The rows of a group lie close to one hidden flat surface of 9 dimensions, which may be shifted away from zero. Surfaces can cross.
In the rows, zero is written as 128.
Some rows, each with its group after it:
[ 96 162 227  86 102 121 163 186 152 192  82 170 159 212 151 147  92 156
 112 142 126 130] => Z916
[144 124 145  53 110 117  88  85 104 131  26 173  87 153 195 175 112 164
 126 160 169 173] => Z824
[135 106 126 106  98 145 123 138 123 149  97 107 141 161 166 120  96 126
 147 102 156 133] => Z916
[ 81 113 138 184 109 116 115 128 139 178 100  49 177 117 212 113 116  75
 122  50 149 156] => Z579
[133 113 136 124 137  76 124 105 168 126  23 128 108  92 148 131 115 128
  90 168 111 117] => Z579
[135 116 134 160 152 114 149 168 101 134 118 137 136 110 106 168 118 120
 163 179 142 105] => Z579
[188  79 101 183 134 108 136 140 135  99 118  75  99  69 124 106 105 105
 163 116 145  89] => Z754
[165  96 135 158 126 126 111 126 119 122 115 131 129  88 144 132 134 129
 117 191 149 129] => Z649
[102 137  74 104 138 130 143 132 110 111  94 179 119 126 120 143 117 138
 146 138 145 114] => Z882
[ 93 125  88 133 141 121  87 106 109 158 126 122 141 147 186 119 136  89
 133 115 155 146] => Z649
[127 119 111  79 103 144 110  90 131 118  91 109 126 145 129 127 123 143
 113 108 112 138] => Z579
[186  92 150 144  93 141 131 109 151 123 114  77 151  98 125  86 109 144
  94 131 109 115] => Z882
[ 85 147 141 168 149 103  95  74  86 162  97 118 183  95 166 174 141 104
 105 133 125 140] => Z579
[ 98 113 120 160 110 133  68 121 143 145 109 115 140 157 170 108 152  88
 114  59 154 123] => Z916
[123 141 119 141 127 112 116  72 124 124  86 152 135  81 173 124 128 135
  96 125 142 143] => Z754
[132 154 157  96 122 139  87  74  87 134 148 117 133 183 123 165 135 135
 143  65 120 137] => Z916
[156 114 126  66 118 121 105  86 152 119  80 116 112 163 109 115 120 147
  98 147  90 116] => Z754
[127 110 142 116 132 115 127 134 145 147 117  97 123 131 150 125 130 120
 118 163 114 152] => Z649
[128 131 139 140 119 121 157 145 171 121  97 157 122  94 138 100 121 144
  94 143 127 124] => Z754
[120 159 116 156 116 154 164 127 133  87 191 158 113  57 136  96 143 149
 118  89 149 164] => Z824
[125 132 131 182 140  86 159 167 191 119 118 133 100  90 126  83 124 104
 115 101 123  97] => Z42
[128 130 178 149 122 137 139 165 102 115  93 171 121  98 120 206 141 156
 137 166 153 145] => Z824
[133 131 165  76 132 102 114 135 188 138 124 113  88 194 108 107 142 124
 102 141  78 127] => Z649
[ 98 149 124 119 138 126  99 151  86 152 114 211 108 177 191 167 129 120
 172 137 205 145] => Z42
[134 117 113 119 132 144 120 134  98 141 128 152 146 128 140 136 128 136
 132 195 150 136] => Z42
[162  98  94 131 127 159 127 123 128 116 190 103 146 113  97  84 136 133
 113 172 110 125] => Z882
[111 120  50  92 142 103  85  62 136 125  60 157 114 124 177  92 125 117
  96 147 138 129] => Z916
[142 105 138  59  73 152  87  95 150 166  38 159 159 178 204  85 103 165
  63 173 149 150] => Z754
[ 91 119  90  88 133 126 134  93 122 114  82  77 138 117  92 168 131 128
 122 119  77 139] => Z882
[119 126 198 116  86 128 230 212 188 125  84  91 119  88 129 143  86 162
 126 115 114 169] => Z754
[110 145 146 145 112 129 119 137 133 116  95 170 108 121 150 148 140 136
 126  87 159 136] => Z649
[143 129 201  99  61 206 175 221 133 123 190 116 137 200  76 138 113 172
 167  55 133 137] => Z649
[143 142 152 148 147 112 169 139 113 114 151 131 118  77 109 157 120 141
 146 159 126 137] => Z42
[119 132 146 106 102 139 142 159 155 130  81 172 134 154 128 122 116 154
 105 133 132 115] => Z42
[122 125 164 147 121 122 129 153 152 154 111 123 152 147 133 124 123 119
 111 132 121 112] => Z916
[111 148  99  61 131 133 117 117  97 134 104 173 117 187 140 152 107 140
 158 129 150 131] => Z882
[159 130 136 150 141 125  89  67 111 121 176 130 128  82 159 110 161 131
  95 174 132 164] => Z754
[145  96 191 144 104 129 117 159 144 125  40 129 137 134  90 185 133 146
 110 150 111  92] => Z916
[147  98 118 176 115 141 119 128  94 136 109 137 145  62 208 128 117 128
 132 170 200 165] => Z649
[104 144 140 105 139 120 133 144 139 108  78 184 104 132  87 177 153 150
 110 161 107 119] => Z882
[ 73 107  96 115 116 164 134 163 121 150 145  93 141 124 183 138 144 109
 138 143 152 208] => Z824
[ 89 121  34 172 145 136 193 175 152 102 140 162 136  28 139  73 122 119
 126 160 157 129] => Z754
[155  92 138 150 128 155 173 177  89 100 193  36 101  60 128 178 122 126
 203 131 150 199] => Z754
[126 145 120 135 133 119 178 124  99 140 118 127 171  93 124 135  75 141
 141 134 132 112] => Z42
[122 100  88 151 140  93 144 151 154  89  40 124  83  77 114 148 123 111
 145 115 133  93] => Z579
[127 137 124  65 127 140 128 116  85 151 123 151 137 168 156 150 104 149
 149 168 152 158] => Z916
[159 133 110 117 148 128 151 120  95 130 166 177 136  91 147 113 109 156
 126 242 155 149] => Z824
[113 152 122  89 101 145 133 121 147 134 114 171 137 169 136  92 111 151
 109  88 132 115] => Z42
[ 66 107  60 111 111 162 132 145 129 154 133  82 178 152 154 101 122  97
 134  90 132 148] => Z42
[ 90  96  98  89 120 112  98 121 179 122  38 108  83 121 176 131 156 113
  93 141 120 176] => Z824
[163 148 169 134 152 114 156 100 110 114 180 109 127  76  97 150 131 147
 123 178  97 153] => Z42
[156 110  94 188 132 142  90 113 103 127 173 149 143  95 166  91 146 108
 126 149 180 125] => Z754
[125 138  83  49 132 139 140  68  93 123  85 180 137  87 166 134 112 181
  92 238 137 188] => Z579
[185  79 118 127 100 143  94  99 103  94  87  66 107 113 114 152 118 134
 156  92 137 117] => Z916
[137 137 134 148 146 112 161 106 105 109 173  64 115  63 126 151 119 121
 161 105 119 166] => Z882
[152 122 184 116 139  99  98 129 176 137 137 121  79 139 148 122 168 123
  88 186 101 168] => Z824
[154 126 150 122 111 132 138 134 164 130 107 163 146 135 110  85 117 153
  84 164 111  96] => Z42
[118 127 147 143 137 121 133 124 110 114 108 106 126 101 102 185 136 126
 143 119 113 131] => Z916
[150 133 208 181 104 130 130 146 128 134 137 136 128  86 177 142 138 140
 119 128 165 167] => Z754
[ 96 123  97  90 113 152 121 128 102 138  98 128 161 179 105 152 113 129
 146  99 123 100] => Z882
[128 128 119 123 169  83  94 111 147  97  91 148  57 127  98 164 171 111
 128 144 103 111] => Z649
[187 140 152 153 151 108 147  96 104 140 153 151 164  91 107 106  99 151
 110 209 119  90] => Z42
[ 94 118 132 143 110 126 114 112 142 155  34 148 185 102 162 134 130 132
  62 160 123 123] => Z649
[145 130 120 146 141 128  92  69  80 110 146 145 105  53 187 158 164 135
 123 179 169 202] => Z754
[176 159 166 128 133 106 112  84 166  96 151 174  74 107 121  89 155 154
  79 134 112 125] => Z824
[126 101  26 144 179  74 104  70 144 107 103  98  97  60 151  84 138  83
 116 175 116 123] => Z649
[159 110 147 172 114 144 133 111 130 123 162  67 164  83 116 106 129 123
 110 116 110 127] => Z882
[182  92 174 176 122 132 106 161 151 166 171 113 157 151 140  74 133 113
 100 196 133 102] => Z916
[144 130  73 133 160 124  94  63  93  98 128 163 132  95  89 134 155 135
 108 180 111  98] => Z579
[133 184 157 103 116  99 149 106 182 109 108 196  90 144 124  77 111 160
  94  68 112  98] => Z42
[195 115 184 153  82 129 112  88 139 148 103 110 155 119 189  74  85 146
 101  96 157 115] => Z882
[110 118  79  65 118 146 148 159 124 107  58 184 112 163  96 149 107 157
 147 147 135 100] => Z882
[140 128 176 132 136 111 136 179 124 133  69 193 110 133 124 184 124 149
 137 198 152 114] => Z579
[ 98 163 220 176 133 135 109 153 111 170 192 123 182 180 100 172 164 110
 122  92 105 120] => Z916
[128 109  95 134 135 128  93 103 122 129 133 107 132 131 135 120 147 108
 122 132 126 125] => Z824
[170 106  73  49 114 158 144 128 131  96 101 201  94 128 119  99 109 181
 118 226 146 137] => Z579
[ 89 155 162 161 114 120  98 114 151 148  89 166 156 132 159 123 152 120
  79  90 131 122] => Z649
[142 116 178 102  98 118  99 112 166 144  66 103 124 172 138 127 124 136
  97 101 102 122] => Z579
[148 134 111 188 159 114 140 113 130  93 191 102 115  60  75 118 155 111
 131 119  97 107] => Z824
[163 158 182  83 151 102 147 123 118 119 152 156  69 131 125 162 126 159
 143 180 126 166] => Z824
[118 107 126 108 127 130 113 143 113 143  94 120 121 141 155 164 129 124
 141 163 142 156] => Z649
[190 139 160  76 124  95  91  38 110 159 137  80 115 179 182  99  79 127
 137  90 129 138] => Z882
[113 141 116 115 121 128 112 116 155 109 115 153 106 137 113 118 153 134
 105  99 110 123] => Z824
[171 115 156 107 109 127  74  84 163 123 104 123 117 173 102 101 146 140
  80 118  87  93] => Z579

New rows. What belongs after each?
[102 108 106 118 141 129 116 147 111 139 107 133 119 121 159 160 142 116
 140 184 153 166] => Z42
[111 104 109 132 130 133 154 203 103 123  61 174 122 138 118 182 105 131
 182 157 176  99] => Z579
[ 89 127 171 143 132 120 167 163 129 140 109  71 146  97 108 195 136 119
 131 132  91 161] => Z649
[ 90 122 118 109  93 156 138 145 129 157 100 123 170 148 172 115 107 132
 125 104 153 151] => Z649
[143 120 129 140 141 119  93 127 114 130 144 139  91 134 167 132 148 112
 147 136 168 148] => Z649
[146 139 200 145 123 159 143 204 151 131 222 149 124 188  60 126 157 138
 132 135 107 107] => Z754
[118 117 102 110  99 147 136 105 125 152 120  81 184 144 146  86  91 127
 117  89 117 122] => Z754
[100 143  27 166 168  93 149  96 135  87 114 149 120  58  91  97 126 103
 128  98 115  70] => Z754
[129 147 142  97 159  86 188 135 124 114 111 135  78  72 141 169 104 149
 150 193 126 180] => Z916
[ 98  65  76 118 123 150 132 175 112 149  57 114 164 112 152 160 122 119
 133 233 149 152] => Z42
[168  94  91 170 137 122 121 130 164 122 153 120 118  86 148  47 131 109
 104 166 140 107] => Z579
[156  97 119 141 111  92 155 117 159 106  26 101  98  46 167 119  90 136
 122 127 145 131] => Z754
[114 136 119  95 125 147 160  85  78 160 148  71 210 116 119 142  88 144
 122 147  96 147] => Z42
[107 121 147 182 146 100 128 152 137 175 134  99 163 132 158 114 117  84
 129 132 134 113] => Z42
[118 129 109  90 140 133 132 114 109 122 142  90 127 147  86 156 128 127
 148 119  94 128] => Z882
[127 128  73 139 134 123 161 154 147  94 114 177  88  86 130  99 115 134
 144 125 158 114] => Z42
[124 139 150 137 113 143 130 130 130 140 151 124 158 142 128 113 124 131
 118 102 125 124] => Z754
[116 113 143 132  99 159 183 185 135 127 110 118 162 113 103 143 106 150
 134 135 125 126] => Z42
[154  92 151  95  92 147 144 149 159 136  69 131 144 132 134 114 106 164
  90 198 119 134] => Z649
[159 102 155 161 112 122 156 125 127 121 123  58 122  46 171 132 108 130
 136 123 143 175] => Z754
[112  90 106  98 105 146 143 140 158 141  73  99 169 125 122 108 115 134
  83 179  97 131] => Z42
[113 119 106  95 106 185 158 123  68 152 150  91 215 133 117 147  92 150
 140 154 121 152] => Z42
[132 130 108 162 148 115 113 121 115 156 159 143 154 133 152  91 121 104
 128 152 148 105] => Z42
[125 155 138 138 144 126 103 132 135 112 136 208 109 153  97 134 161 136
 111 134 129  91] => Z754
[ 90 154 139  65 112 135 138 111 131 136 109 128 130 157 139 146 121 147
 117  98 109 165] => Z42
[ 75 119  91 148 139 114 145 166 149 157 102 143 140 104 185 105 122 100
 122 161 158 150] => Z916
[123 123 111 132 135 118 143 141 139 105 128 112  96 101 119 136 131 121
 148 113 129 136] => Z649
[110 154 145 119 144 118 170 156 162  95 121 198  79  59 126 144 162 163
  91 210 120 179] => Z754
[127 132 139 177 155 104 150 148  96 159 133 133 154 105 150 146 103 108
 157 158 155 116] => Z42
[128 119 130 134 106 141 108 164 121 124  76 182 121 180 122 145 120 136
 152  91 170  81] => Z754
[148 115 108 162 142 125 116 128 102  96 137 151  91  78 137 153 148 124
 155 146 169 139] => Z754
[123 112 160 117 121 114 152 157 128 141  85 108 101  94 193 165 111 131
 146 166 159 198] => Z649
[162 110  74 166 130 129 160 138 165 107 143 139 143  78 101  43 109 127
 103 156 123  70] => Z42
[130 116 161 104 123 101 142 138 161 149  82 113 105 121 186 122 115 131
 110 172 133 175] => Z649
[ 86 142 166 138  95 114 129 122 161 157  27 169 153  99 211 122 118 143
  68 125 151 159] => Z649
[126 144 178 161 132  77 182 136 162 166  66 117 176 104 127 110  69 129
 102 128 101  75] => Z42
[144 185 154 150 126 135 151 125 144 107 236 151 105 136 100  78 133 136
 133  37 122 114] => Z42
[134 115 193 162 108 115 146 187 175 113 105 102  79 109 142 144 135 123
 142  81 141 146] => Z579
[ 85  88  70 176 116 117 150 154 171 151  71  71 187 102 141  73  98  84
 109  92 119  79] => Z916
[129 151  77 122 136 119 158  80 104 142 136 142 178 107 132  78  71 137
 129 116 132  89] => Z42
[ 91 130 127 125 119 158 134 139 107 124 127 123 151 112 110 175 153 140
 122 131 114 159] => Z882
[113 143  59  63 129 152 157  93  96  90 125 150 111  94 125 137 114 163
 145 136 134 167] => Z42
[113 120 101 130 126 139 162 147 132 119 140 108 141  99 120 119 119 127
 136 129 124 139] => Z42
[151 115 141  93 117 131 101  99 128 150 107 118 154 171 122 114 118 139
 101 156 106 110] => Z579
[105 124 109 112 133  98 118 104 153 123  38 148 114 110 141 136 126 126
  97 140 118 119] => Z916
[107 130 146 175 137 119  99 117 128 131 123 113 145 123 113 152 162 105
 112  98 110 111] => Z916
[122 119 107 158 156  99 102 120 147 144 151 112 119 120 158  92 149  85
 111 152 128 132] => Z42
[144 102 102 126 150  99 150 131 151 127 145  62  98  85 159  94 116 107
 133 168 120 166] => Z649
[135  98 148  34  88 159 141 160 132 124  57 137  92 152 162 169 112 176
 132 193 149 200] => Z754
[158 119  62 128 142 127 115 102 164  93 163 156  95  95 117  46 152 128
  91 164 121 111] => Z42
[117 142 144 144 117 126 137 107 118 129 111 120 140  92 152 142 120 133
 124  94 137 148] => Z754
[112 136 147  91 113 144 136 140 146 120 121 136 108 141 122 142 144 149
 112 128 115 164] => Z42
[125 105 153 118 116 140 114 187 160 116  98 167  82 144 136 155 169 140
 115 181 144 158] => Z42
[146 135 169 134 128 105  99 122 168 142 135 142 102 149 155  95 145 121
  96 136 123 133] => Z649
[ 96 103  81 156 135 144 105 126  70 109  70 148 149  86 129 199 144 122
 153 147 162 126] => Z649
[142 134 104 120 131 129 113  98 114 115 115 165 128 125 121 121 127 140
 118 144 133 108] => Z824
[121 124 140 137 116 139 156 151 148 131 156  88 140 120 126 108 122 125
 128 103 117 143] => Z649
[103 184 166 113 153 127 118 163  99 132 157 234  99 203 103 184 154 140
 161 135 151 114] => Z882
[ 43 159 139  72 123  93 145 129 192 139  30 130 117 164 124 148 132 126
  85  82  71 132] => Z649
[192  95 140  81  91 146 114  99 136 137 115  85 138 170 133  83  88 150
 116 128 117 111] => Z882
[129 131 141  47 105 159 111  91 120 138 117 139 149 165 125 137 137 171
  88 176  98 167] => Z42
[125 132 149 136 146  98 103 122 146 149 151 109 106 147 158 117 146  97
 121 130 123 151] => Z649
[169 125 171 147 126 143 108 114  97 149 207  84 153 160 118 122 126 119
 145 113 124 123] => Z916
[114 104 103 147 134 115 121 109 136 132  63 118 154  80 135 134 132 122
  90 180 110 123] => Z649
[161 117 174 132  91 155 135 164 144  95  88 177 107 123 102 150 136 171
 116 136 142 114] => Z649
[132 127  83 140 131 139 158 150 122 111 137 160 129  98 127 109 111 136
 147 139 155 111] => Z42
[156  93 108 147 124 153 103 121 122 140 161 101 166 133 118  92 135 115
 113 169 123 111] => Z649
[154 121 214 160  93 139 170 149 161 153 166  66 160  80 169  98 111 143
  92 135 119 182] => Z754
[ 73 141 102 115 120 149 185 162 115 116 114 134 135  90 137 163 116 141
 152 107 147 170] => Z754
[123 116 115  48 129 125 129  97 161  91  68 128  75  93 121 155 159 167
  81 211  84 193] => Z42
[158 117 142 120 130 112  60 115 129 116  77 200  77 156 147 147 160 136
 117 172 159 117] => Z649
[172 116 143 130 128 131  75  79  73 138 125 128 138 137 152 151 127 130
 141 141 156 127] => Z824
[124 134 115 119 126 138 140 137 168 125 138 177 133 115 129  75 142 145
  73 190 115 130] => Z754
[ 97 106  60 136 134 133 177 130  90 157  92  86 208  84 144 125  65 115
 148 158 139 116] => Z42
[100 113 125 144 129 109 122 156 175 144  99 112 123 132 150 103 138 101
 102 133 114 131] => Z42
[153 134 160 145 134  99 134  95 159 100 131 102  90  55 138 122 150 134
  91 140 102 165] => Z579
[107 143 106  79 137 148  86 110  91 158 160 154 155 232 104 137 135 119
 145 114 124  99] => Z882
[ 88 119 136 188 167 107 129 118 120 128 107  67 182  69  53 201 172  98
  99 161  48 107] => Z649
[154 129 205 199 152  83 110 142 131 191 142 133 176 145 151 114 119  99
 107 185 131  84] => Z42
[111 111 181 101  84 128 112 155 161 142  30 111 118 187 156 159 115 129
 124  62 132 130] => Z579
[107 144 130  97 111 134 136 127 153 138  94 155 144 161 117 114 117 145
  99 112 110 109] => Z754
[ 60 117  30 140 130 139 145 119 101 118  79 110 160  75 147 138 115 106
 143  87 148 135] => Z649
[117 147 105 129 159  90 143  94 108 140 113 132 134  98 155 123 101 119
 132 144 133 127] => Z42
[105  90 107 149 125 160 146 175  98 161 101 123 212 132 105 152 108 122
 131 200 130  96] => Z916
[116 120 133 128 117 124  97 101 131 140  85 111 145 139 144 132 133 117
 110 101 122 124] => Z579
[140 113 128 127 126 122 140 125 137 125 119  98 124 101 139 123 118 129
 125 138 121 142] => Z579
[ 93 126  98 144 179  79 109  94 106 160 139  80 131 102 184 144 139  73
 138 161 124 171] => Z42
[125 149 154 128 140  90 143 115 157 135 105 138 113 117 136 118 123 130
 103 134 109 125] => Z42
[100 118 100 134 100 170 111 101  99 144 124 111 192 106 169 124 128 133
 105 122 145 162] => Z882
[137 106 139 148 123 104 106  98 159 138 101  56 141 130 122 109 125  98
 109  87  90 101] => Z579
[115 119 142 140 129 145 131 142 121 145 181  83 149 132 127 133 146 112
 128 136 114 159] => Z42
[ 87  93  70 118 133 139 128 148 138 122 124  87 117 106 145 131 154 102
 130 152 126 176] => Z42
[137 136 122 119 141 128 144 115  94 129 141 138 136 104 129 149 118 144
 138 177 134 144] => Z42
[106 114 116 159 157  78 114 121 150 175  86 113 154 121 174 101 113  85
 101 168 126 107] => Z42
[126  98 122 121 117 130 182 159 140 120  88  82 134  70 126 145 103 144
 130 164 118 157] => Z649
[140 108 127 143 117 122 137 136 124 120  71 147 109  69 188 139 117 141
 129 164 176 164] => Z649
[120 123  82 171 122 148 104 117 102 138 173 133 145 114 190  85 128 102
 143  84 186 137] => Z649
[ 85 140 108 112 127 118 143 134 155 128 114 115 117 134 133 122 128 112
 126  76 114 136] => Z649
[147  86  83 136 127 141  99 116 109 107  60 158 133  95 125 147 134 140
 117 197 152 107] => Z649
[ 93 121  66 108 129 117 140 116 155 103  58 132 121 104 110 119 125 125
 111 118 103 108] => Z649
[ 77 111 120  71  84 176 120 136 118 135  36 134 170 167 117 183 126 158
 110 118 120 140] => Z882
[131 104  69 146 137 168 154 131 113 100 228  61 142  76  93 102 146 114
 138 144 106 160] => Z42
[ 93 134 105 149 115 163 127 148  89 134 134 168 150 115 170 144 131 132
 150 114 188 156] => Z754
[101 144 134 178 119 148 167 130 112 146 198  68 187  82 142 111 113 114
 133  66 127 153] => Z754
[137 100 139 108 124 144 117 142 125 134 117 124 137 127 126 147 146 141
 106 218 117 157] => Z42
[147 110  97 131 113 175 135 162 120 110 167 159 136 130 110 104 136 145
 133 165 153 121] => Z42
[123  83 131  72  84 190 114 161 111 137  47 149 185 193  80 176 121 168
 111 185 118 102] => Z649
[115 116 118 123 104 162 106 144 147 154 153 130 164 182 138  78 136 121
 105 118 129 119] => Z42
[112 124  83 115 116 147  67  84 108 122  83 173 142 153 134 130 148 129
 106 115 143 105] => Z579
[144 107  70 110 142 169 107  99 108 124 225  98 155 125 110  83 160 123
 108 196 104 153] => Z882
[125 118  72 105 138 136 155 123  79 129 167  90 120 102 173 130  95 120
 188 132 167 179] => Z916
[ 68 115  98 110 141 110  91 112 126 183  88 104 161 164 198 128 127  88
 117 145 135 156] => Z42
[104  97 106 185 125 109  98 139 167 120  65 113 117  88 160 119 155  90
 105 102 140 120] => Z916
[135 119 110  88 103 156 132 104 132 120 132 103 125 114 159 103 118 149
 115 123 133 178] => Z579
[113 140 115  96 122 148 127  97  83 169 133 131 196 160 148 125  94 139
 128 143 135 129] => Z42
[141 123 169 112  85 201 131 187 114 132 170 166 155 184 102 134 139 167
 132 139 148 131] => Z42
[127 128 182 111 126 117 147 160 130 136  69 155 120 121 132 183 126 155
 122 193 127 149] => Z42
[122 121 139 116 100 152 128 160 113 100  54 182 111 126 113 188 136 162
 141 121 160 125] => Z649
[178 106 179 201 107 135 107 165 139 136 149 148 132 119 160  98 133 123
 122 133 178 109] => Z754
